There are 3 ways to turn a row about zero (a turn may also mirror it). The second row of each pair is the first, turned, with some noise.
Some pairs, each with its turn after it:
[ 20.0  -7.9   4.3 -12.5]
[  3.5  -7.2 -12.3  17.7]
(2)

[ -2.9 -46.8  11.1 -38.5]
[-29.8 -15.1  10.9  49.0]
(2)

[ -1.4 -30.0 -25.7  -9.2]
[-31.3  16.5 -11.5  18.0]
(2)

[ -4.9  24.7 -20.1  24.1]
[-16.3  29.5   1.4  19.4]
(1)

[ 4.5  0.6 -9.3  6.0]
[ 3.1 11.2 -0.1 -5.0]
(0)

[21.6 19.1 10.7  2.9]
[-21.8  -0.2 -20.7  -8.5]
(1)

[-33.4  24.4   4.3  -5.1]
[ 15.8  -5.4 -20.8  33.6]
(0)

[-14.3  -2.7   0.7  -1.7]
[-8.9  1.1 -8.0 12.1]
(0)

[14.2 -1.2  3.2  5.4]
[11.6  3.8 -6.0  8.2]
(2)

[  2.5 -12.6  -4.1   4.8]
[  2.4 -11.5   7.4   7.8]
(1)

[-19.4  -5.5  -7.1  -9.7]
[19.1  7.5 10.1 -2.0]
(1)

[ 4.0 -1.9 16.3  7.2]
[ -1.4 -13.4  -8.6 -12.0]
(0)

[ -3.4   7.6  35.7 -31.8]
[ 10.0  -5.3  -9.3 -46.8]
(1)

[ 23.5   3.2   6.4 -10.6]
[ 12.3 -12.7 -15.3  14.2]
(2)

[ 32.2 -39.6  -9.0  24.4]
[-28.3  16.1  10.0 -43.0]
(0)

New pairs, each followed by its turn:
[-8.2 24.9 16.5 41.9]
[-42.5  20.6  17.1  -3.1]
(1)

[-11.9  -4.6   3.0 -10.8]
[12.9  0.9  4.8 -9.7]
(1)

[-18.9  -4.4 -40.8  -9.7]
[-39.4  11.3 -10.9 -14.8]
(2)

[ 5.5 28.0 14.8 22.0]
[-35.6  12.8  -3.1  -8.5]
(1)

[ 7.4  1.8 21.6 42.8]
[  8.5  -1.8 -34.2 -31.2]
(0)

[ 18.9   7.4 -32.3  52.8]
[ 20.2  49.3 -24.8 -19.5]
(2)

[-40.8 -30.3 -30.5   4.0]
[36.7  7.4 41.1 24.1]
(1)

[  1.1   0.1 -15.8   3.6]
[ 2.3 14.4  3.9  1.4]
(0)

[ -4.5  51.2  15.2 -38.7]
[  6.1  33.4 -37.1 -43.2]
(1)

[ -5.0  25.1   4.1 -17.3]
[ -1.1 -26.4  -3.2 -15.1]
(2)

[  2.9 -10.4  -5.0  -9.3]
[-11.3   0.4  -5.0   9.3]
(2)

[-47.7 -36.3   0.8   2.3]
[29.6 -4.4 51.9 -0.7]
(1)

[ 33.4  19.9  -0.2 -16.5]
[ -7.6  -5.9 -40.0  -3.6]
(1)

[25.2 -2.6  7.8 -7.8]
[ -4.9 -19.6 -20.8  -1.0]
(1)

[ 1.3  0.1 23.5 -4.9]
[ -1.7 -25.8  -3.4  -4.3]
(0)

[-24.1   3.3 -52.8  24.1]
[ 8.7 32.7 18.3 49.6]
(1)

[ 27.1  -0.4  -6.1 -52.4]
[ 32.8 -20.2 -45.8 -10.6]
(1)

[-10.2  41.0   0.8 -13.5]
[  2.1 -29.0  -3.9 -33.2]
(2)

[  7.8  17.6  43.0 -20.6]
[ 23.8 -39.5  13.4   9.1]
(2)

[ 1.6 -2.7 49.4  4.3]
[ 31.7 -15.5  30.1  16.8]
(2)

[ 2.9 -0.2  4.4 11.6]
[  1.2   0.6  -9.9 -11.8]
(0)

[  8.5   7.6 -21.0   3.9]
[ 8.8 20.7 10.0 -3.7]
(0)

[24.3 -8.6 -5.3 19.7]
[ 18.8  21.9 -16.3   9.2]
(2)

[ 27.8 -26.8   2.7 -12.4]
[-19.9  -6.1  27.8 -21.6]
(0)

[  3.7  36.3 -22.2 -10.8]
[  0.6  31.7 -30.3   5.5]
(1)

[-52.8 -23.6 -14.8  -2.0]
[-46.8  16.5  34.0  -6.5]
(2)

[  7.3 -16.6  31.6  22.2]
[-15.4 -19.2 -20.7 -30.0]
(0)

[  7.8 -38.3 -22.5 -18.2]
[-31.6  13.3 -16.2  31.9]
(2)

[  5.7  20.2   5.5 -29.7]
[ -1.9 -35.1 -11.9  -3.5]
(2)

[  7.1 -18.7  -6.6 -49.8]
[ 41.9 -19.3 -21.9  -7.9]
(1)

[-12.0  49.7  13.3   9.7]
[ 26.2 -21.7   7.9 -44.6]
(2)

[ -0.4  11.8 -20.8  52.8]
[-34.0  21.9  14.9  36.4]
(1)

